The rows are grouped in 4 ways, from coarse to fine. Each group lies inside one group of the grouping before and may be the whole of it. The rows also spread widely along 14 directions, which tell nothing about the answers.
In the rows, 128 means zero.
Known rows, each followed by its group in each grouping:
127, 51, 157, 166, 156, 133, 125, 111, 121, 137, 126, 113, 152, 160, 100, 126, 151, 132, 183, 116, 168, 107, 175, 115, 149 -> j824 j276 j822 j542
138, 124, 92, 156, 138, 133, 101, 145, 116, 95, 166, 144, 155, 131, 133, 125, 132, 127, 130, 133, 117, 181, 84, 170, 133 -> j523 j260 j8 j363
156, 108, 143, 149, 192, 144, 78, 129, 107, 159, 117, 141, 143, 150, 109, 163, 129, 81, 70, 134, 107, 115, 123, 120, 84 -> j523 j663 j977 j685
87, 151, 118, 141, 144, 147, 188, 182, 126, 169, 120, 134, 166, 111, 113, 130, 113, 157, 136, 160, 128, 143, 176, 137, 135 -> j523 j260 j551 j424
138, 125, 128, 194, 170, 122, 119, 162, 80, 153, 122, 118, 162, 131, 153, 180, 123, 129, 84, 107, 126, 91, 110, 161, 129 -> j824 j276 j351 j68
102, 127, 134, 120, 161, 144, 43, 135, 117, 127, 137, 107, 130, 176, 170, 71, 138, 131, 103, 124, 154, 160, 76, 133, 88 -> j824 j414 j67 j638
126, 105, 92, 188, 144, 150, 133, 154, 124, 120, 148, 137, 113, 144, 112, 155, 135, 156, 154, 109, 142, 167, 154, 138, 162 -> j824 j414 j873 j605
183, 101, 106, 119, 101, 123, 119, 114, 75, 102, 112, 156, 167, 107, 131, 130, 101, 133, 122, 139, 125, 137, 149, 106, 128 -> j824 j414 j42 j791
156, 98, 121, 147, 108, 149, 121, 139, 94, 147, 145, 184, 173, 143, 101, 139, 151, 120, 93, 148, 139, 124, 151, 100, 142 -> j523 j313 j805 j985
145, 120, 89, 186, 133, 96, 139, 168, 114, 124, 165, 128, 180, 128, 107, 133, 129, 136, 142, 145, 136, 141, 108, 156, 174 -> j824 j276 j822 j547
129, 116, 96, 171, 117, 144, 126, 177, 130, 169, 165, 140, 164, 148, 127, 119, 146, 169, 111, 170, 151, 150, 143, 107, 173 -> j824 j276 j351 j970
120, 129, 105, 155, 159, 145, 102, 157, 104, 154, 99, 113, 126, 142, 98, 160, 109, 150, 86, 136, 154, 97, 165, 104, 115 -> j523 j260 j166 j692
113, 156, 128, 105, 119, 119, 171, 139, 111, 155, 83, 145, 140, 108, 156, 128, 106, 145, 91, 138, 160, 127, 138, 126, 109 -> j523 j260 j166 j399
153, 106, 119, 153, 132, 123, 152, 117, 140, 119, 132, 147, 147, 112, 123, 156, 123, 127, 139, 138, 136, 143, 144, 148, 143 -> j824 j414 j67 j322
181, 146, 127, 174, 133, 94, 114, 171, 91, 151, 156, 152, 131, 136, 133, 138, 117, 138, 110, 114, 172, 79, 88, 136, 154 -> j824 j276 j822 j547
115, 120, 112, 151, 138, 139, 79, 155, 120, 127, 169, 158, 162, 139, 103, 118, 115, 144, 104, 164, 191, 115, 130, 127, 119 -> j824 j276 j822 j547
142, 96, 107, 144, 133, 141, 148, 123, 150, 122, 149, 165, 181, 116, 75, 151, 126, 110, 130, 170, 135, 152, 177, 129, 146 -> j824 j276 j351 j970
123, 134, 149, 116, 142, 140, 170, 115, 116, 152, 65, 114, 142, 124, 122, 142, 115, 130, 122, 118, 137, 92, 198, 110, 111 -> j824 j414 j42 j791
175, 152, 134, 171, 172, 189, 74, 169, 131, 124, 189, 129, 174, 108, 116, 170, 109, 140, 116, 154, 100, 80, 129, 154, 106 -> j824 j414 j67 j638
173, 119, 117, 152, 137, 99, 120, 121, 128, 125, 123, 98, 124, 164, 94, 118, 140, 115, 142, 108, 150, 106, 130, 116, 161 -> j824 j276 j351 j68
96, 137, 135, 102, 180, 177, 131, 141, 144, 150, 118, 129, 174, 97, 121, 145, 99, 117, 94, 180, 100, 153, 167, 135, 74 -> j523 j313 j805 j985
167, 147, 118, 173, 162, 141, 105, 180, 118, 152, 175, 131, 184, 131, 100, 144, 127, 125, 109, 161, 92, 115, 109, 146, 137 -> j523 j260 j551 j424
150, 130, 136, 90, 136, 150, 95, 79, 127, 97, 68, 79, 101, 141, 157, 119, 123, 123, 118, 89, 125, 130, 144, 113, 89 -> j824 j414 j42 j791
151, 126, 140, 160, 133, 144, 118, 126, 150, 116, 194, 195, 206, 124, 84, 148, 149, 97, 103, 168, 142, 104, 116, 174, 124 -> j523 j260 j8 j363
182, 166, 122, 156, 138, 86, 126, 144, 111, 165, 123, 180, 97, 148, 123, 152, 121, 104, 56, 107, 172, 94, 96, 129, 136 -> j824 j414 j873 j605
123, 132, 133, 134, 129, 163, 157, 137, 127, 137, 131, 198, 136, 118, 117, 151, 125, 120, 112, 129, 152, 133, 164, 138, 115 -> j824 j414 j67 j638
156, 112, 193, 89, 108, 148, 101, 95, 102, 137, 126, 129, 215, 140, 148, 81, 155, 116, 113, 153, 132, 79, 133, 104, 96 -> j523 j313 j805 j985
139, 95, 113, 158, 139, 201, 137, 121, 175, 145, 133, 136, 126, 143, 94, 172, 162, 123, 126, 134, 108, 159, 205, 98, 151 -> j824 j276 j822 j542
133, 168, 135, 145, 154, 201, 73, 143, 143, 105, 154, 85, 167, 143, 115, 140, 143, 136, 109, 125, 97, 84, 132, 149, 95 -> j523 j260 j166 j692
165, 151, 143, 131, 181, 113, 135, 148, 162, 153, 156, 141, 147, 103, 100, 135, 90, 105, 131, 167, 140, 112, 119, 147, 118 -> j824 j276 j822 j547
163, 94, 139, 116, 130, 117, 97, 108, 143, 135, 147, 134, 185, 139, 68, 97, 121, 118, 133, 188, 177, 92, 163, 87, 131 -> j824 j276 j822 j547
116, 70, 134, 156, 136, 205, 135, 102, 120, 85, 120, 123, 151, 122, 160, 168, 160, 135, 172, 89, 86, 184, 162, 161, 121 -> j523 j260 j8 j363

New rows. What belongs after each?
148, 120, 126, 105, 129, 145, 105, 105, 109, 127, 81, 105, 155, 132, 103, 133, 117, 125, 98, 148, 128, 93, 180, 86, 93 -> j523 j663 j977 j685
146, 145, 111, 130, 150, 128, 107, 140, 136, 138, 130, 113, 152, 136, 101, 118, 113, 127, 104, 158, 131, 121, 143, 120, 123 -> j824 j414 j42 j791
153, 92, 156, 127, 122, 155, 113, 102, 121, 132, 123, 102, 183, 162, 115, 108, 174, 117, 134, 132, 114, 108, 153, 99, 131 -> j523 j313 j805 j985
117, 119, 153, 83, 117, 187, 79, 78, 127, 110, 91, 109, 185, 129, 167, 120, 144, 123, 72, 151, 115, 119, 154, 110, 55 -> j523 j663 j977 j685
155, 145, 118, 151, 115, 93, 173, 132, 160, 132, 155, 150, 171, 144, 96, 106, 156, 107, 140, 145, 144, 131, 112, 154, 170 -> j824 j414 j67 j638
181, 115, 143, 149, 133, 180, 147, 143, 113, 121, 157, 150, 165, 88, 127, 173, 116, 148, 161, 135, 95, 115, 164, 135, 135 -> j523 j313 j805 j985
126, 101, 107, 135, 163, 156, 103, 140, 123, 110, 141, 114, 146, 134, 140, 118, 124, 117, 150, 127, 92, 209, 121, 144, 124 -> j824 j276 j351 j970
98, 82, 109, 120, 143, 166, 78, 121, 115, 98, 133, 127, 146, 155, 121, 97, 134, 133, 144, 141, 133, 194, 141, 117, 99 -> j523 j663 j977 j685
78, 60, 123, 165, 159, 149, 111, 103, 156, 113, 128, 83, 168, 156, 146, 124, 166, 134, 155, 129, 137, 184, 141, 152, 134 -> j824 j276 j822 j542
171, 117, 115, 158, 130, 97, 124, 119, 181, 153, 145, 106, 132, 162, 112, 120, 163, 129, 119, 159, 152, 134, 106, 118, 165 -> j523 j663 j977 j685
114, 104, 141, 132, 122, 171, 107, 105, 103, 85, 131, 160, 174, 129, 117, 141, 135, 125, 127, 115, 150, 112, 152, 148, 96 -> j523 j260 j166 j692
118, 128, 128, 149, 189, 140, 102, 171, 142, 182, 133, 117, 117, 107, 179, 146, 84, 175, 101, 172, 161, 144, 118, 133, 104 -> j824 j414 j67 j638
150, 134, 77, 202, 153, 104, 139, 145, 145, 89, 156, 131, 114, 115, 107, 187, 109, 146, 142, 109, 156, 140, 116, 189, 162 -> j824 j414 j873 j605
178, 80, 156, 123, 138, 143, 93, 120, 58, 145, 104, 144, 147, 126, 183, 132, 119, 132, 114, 116, 121, 137, 110, 100, 105 -> j523 j260 j166 j399
111, 126, 129, 120, 119, 167, 167, 153, 136, 148, 136, 127, 169, 128, 116, 93, 136, 151, 170, 152, 124, 156, 182, 107, 147 -> j824 j276 j822 j547
133, 150, 128, 98, 183, 163, 83, 159, 131, 145, 124, 82, 104, 146, 130, 88, 106, 134, 143, 135, 96, 173, 126, 108, 95 -> j523 j260 j551 j424
132, 117, 158, 112, 157, 185, 90, 95, 166, 110, 126, 69, 187, 127, 115, 123, 137, 120, 137, 153, 108, 102, 173, 122, 92 -> j824 j276 j822 j547
95, 118, 59, 158, 117, 93, 136, 151, 119, 118, 124, 146, 141, 128, 129, 131, 115, 147, 95, 149, 180, 183, 116, 145, 151 -> j824 j276 j822 j547
131, 124, 105, 194, 172, 120, 109, 147, 146, 122, 157, 111, 134, 144, 112, 155, 129, 140, 131, 125, 150, 132, 115, 167, 147 -> j824 j414 j873 j605
144, 97, 136, 130, 113, 146, 147, 107, 136, 118, 130, 106, 186, 166, 72, 89, 176, 104, 178, 128, 111, 129, 179, 99, 160 -> j824 j276 j822 j547
134, 116, 131, 115, 202, 170, 99, 132, 127, 136, 89, 79, 85, 133, 122, 147, 99, 124, 142, 109, 100, 155, 160, 109, 90 -> j523 j313 j805 j985
143, 101, 156, 162, 179, 155, 126, 166, 131, 159, 169, 115, 177, 109, 131, 134, 112, 152, 177, 162, 120, 125, 145, 134, 135 -> j824 j276 j822 j547
168, 124, 137, 115, 154, 140, 139, 131, 111, 122, 121, 102, 159, 110, 148, 124, 122, 116, 162, 125, 67, 163, 118, 138, 123 -> j523 j313 j805 j985
99, 107, 134, 117, 93, 176, 142, 131, 128, 111, 166, 181, 196, 123, 136, 91, 146, 139, 152, 156, 146, 173, 153, 133, 128 -> j824 j276 j822 j547
131, 119, 148, 128, 124, 123, 142, 111, 121, 146, 95, 112, 147, 152, 130, 123, 152, 128, 113, 119, 154, 99, 146, 114, 129 -> j523 j313 j805 j985
101, 151, 91, 131, 146, 133, 167, 143, 165, 127, 117, 133, 142, 93, 105, 157, 93, 135, 114, 162, 151, 152, 168, 149, 122 -> j824 j276 j822 j547
147, 143, 150, 96, 176, 143, 138, 150, 104, 157, 108, 138, 122, 128, 115, 103, 99, 91, 146, 116, 102, 147, 145, 109, 102 -> j824 j276 j822 j547
74, 132, 142, 129, 169, 193, 107, 152, 108, 99, 149, 149, 155, 134, 119, 120, 120, 118, 151, 102, 130, 144, 148, 165, 82 -> j824 j276 j822 j547
156, 133, 102, 135, 120, 142, 163, 139, 97, 157, 92, 175, 156, 104, 115, 174, 108, 120, 73, 150, 109, 137, 186, 101, 129 -> j824 j414 j873 j605
95, 133, 95, 164, 165, 127, 124, 158, 116, 118, 135, 122, 178, 145, 63, 136, 124, 115, 119, 148, 130, 121, 148, 152, 115 -> j523 j663 j977 j685
115, 151, 166, 134, 145, 153, 141, 125, 193, 137, 157, 103, 127, 165, 120, 90, 168, 127, 169, 112, 160, 115, 130, 143, 139 -> j824 j276 j822 j547
153, 161, 165, 136, 141, 147, 112, 131, 155, 120, 184, 148, 148, 137, 175, 101, 147, 125, 135, 115, 131, 132, 64, 183, 116 -> j824 j414 j42 j791
129, 150, 97, 137, 140, 88, 134, 133, 135, 123, 109, 123, 122, 119, 130, 140, 100, 127, 97, 130, 176, 127, 110, 151, 126 -> j824 j276 j822 j547
159, 156, 121, 111, 129, 124, 103, 138, 145, 136, 134, 91, 193, 115, 107, 99, 104, 149, 112, 197, 138, 84, 148, 107, 117 -> j824 j414 j67 j638
189, 82, 143, 148, 106, 162, 116, 83, 162, 124, 147, 160, 155, 150, 94, 150, 175, 99, 122, 134, 143, 116, 166, 99, 151 -> j824 j276 j822 j547
162, 173, 112, 135, 157, 151, 96, 139, 134, 110, 129, 92, 125, 149, 108, 132, 134, 96, 111, 98, 91, 119, 115, 138, 116 -> j824 j276 j822 j547
136, 118, 140, 130, 92, 174, 158, 115, 155, 145, 119, 123, 155, 115, 184, 139, 158, 162, 122, 139, 129, 147, 160, 114, 144 -> j824 j276 j822 j547
149, 94, 127, 147, 106, 180, 80, 116, 115, 99, 146, 115, 164, 140, 142, 130, 150, 157, 136, 125, 139, 118, 153, 111, 130 -> j824 j276 j822 j547
147, 117, 147, 94, 111, 119, 127, 106, 86, 116, 98, 134, 173, 118, 184, 91, 122, 124, 130, 124, 126, 145, 110, 130, 104 -> j824 j414 j67 j638
147, 132, 88, 107, 169, 107, 134, 159, 76, 126, 105, 141, 184, 88, 74, 132, 57, 91, 119, 172, 94, 153, 156, 119, 104 -> j824 j276 j822 j547
109, 176, 126, 124, 182, 89, 191, 152, 142, 157, 90, 85, 144, 108, 150, 118, 97, 119, 135, 132, 102, 154, 116, 173, 119 -> j824 j414 j42 j791
92, 129, 109, 155, 148, 147, 161, 139, 153, 126, 128, 109, 172, 111, 149, 140, 131, 147, 136, 148, 110, 179, 147, 168, 133 -> j824 j414 j873 j605
117, 77, 130, 125, 89, 163, 118, 96, 122, 113, 138, 188, 200, 120, 140, 131, 149, 138, 100, 174, 161, 154, 156, 127, 116 -> j523 j260 j8 j363
146, 102, 145, 102, 118, 144, 125, 86, 125, 84, 120, 116, 196, 119, 110, 110, 133, 119, 161, 138, 125, 121, 152, 133, 109 -> j523 j260 j166 j399
215, 152, 102, 142, 131, 102, 131, 147, 113, 126, 143, 116, 145, 119, 101, 127, 105, 128, 145, 139, 102, 120, 127, 115, 159 -> j824 j414 j873 j605
104, 96, 108, 181, 143, 130, 106, 93, 160, 69, 129, 70, 169, 151, 107, 153, 161, 127, 141, 107, 157, 113, 137, 177, 136 -> j824 j276 j822 j547
152, 142, 98, 88, 105, 139, 172, 120, 124, 99, 99, 155, 147, 87, 88, 139, 88, 125, 139, 151, 119, 154, 188, 120, 118 -> j523 j260 j551 j424
78, 112, 116, 130, 138, 137, 120, 143, 150, 137, 141, 144, 131, 158, 83, 92, 126, 156, 142, 157, 205, 149, 156, 117, 129 -> j523 j260 j166 j692
115, 157, 111, 126, 101, 123, 88, 112, 122, 71, 136, 99, 191, 157, 128, 89, 159, 121, 103, 125, 136, 110, 92, 164, 104 -> j523 j663 j977 j685
133, 129, 106, 148, 106, 125, 88, 114, 127, 76, 146, 114, 158, 138, 160, 125, 145, 150, 107, 116, 162, 133, 75, 170, 122 -> j523 j260 j166 j399
132, 153, 121, 143, 153, 116, 155, 166, 111, 118, 140, 139, 127, 98, 140, 137, 87, 155, 160, 116, 153, 131, 105, 172, 124 -> j523 j260 j166 j399
182, 156, 99, 74, 111, 89, 111, 102, 112, 87, 93, 96, 141, 133, 77, 82, 100, 107, 135, 138, 133, 113, 134, 105, 118 -> j523 j260 j8 j363
143, 171, 114, 104, 121, 143, 133, 104, 155, 107, 84, 59, 125, 147, 138, 110, 154, 117, 121, 104, 91, 140, 128, 133, 120 -> j523 j260 j8 j363
148, 138, 77, 104, 89, 157, 107, 144, 57, 86, 108, 148, 169, 113, 110, 121, 100, 132, 108, 129, 111, 140, 168, 98, 114 -> j824 j276 j822 j547
124, 57, 105, 142, 143, 142, 87, 119, 76, 92, 114, 130, 159, 110, 133, 147, 92, 149, 143, 136, 157, 154, 162, 119, 110 -> j824 j276 j822 j547
129, 126, 150, 115, 135, 172, 122, 128, 116, 133, 130, 165, 113, 144, 190, 111, 150, 106, 120, 87, 115, 191, 98, 138, 108 -> j824 j276 j822 j547
153, 80, 168, 144, 174, 76, 128, 119, 95, 137, 133, 151, 178, 123, 122, 112, 104, 105, 166, 141, 165, 109, 108, 152, 120 -> j824 j414 j67 j638
141, 174, 128, 86, 132, 107, 147, 110, 147, 128, 104, 132, 177, 117, 97, 109, 117, 84, 88, 167, 121, 114, 131, 139, 98 -> j523 j260 j8 j363
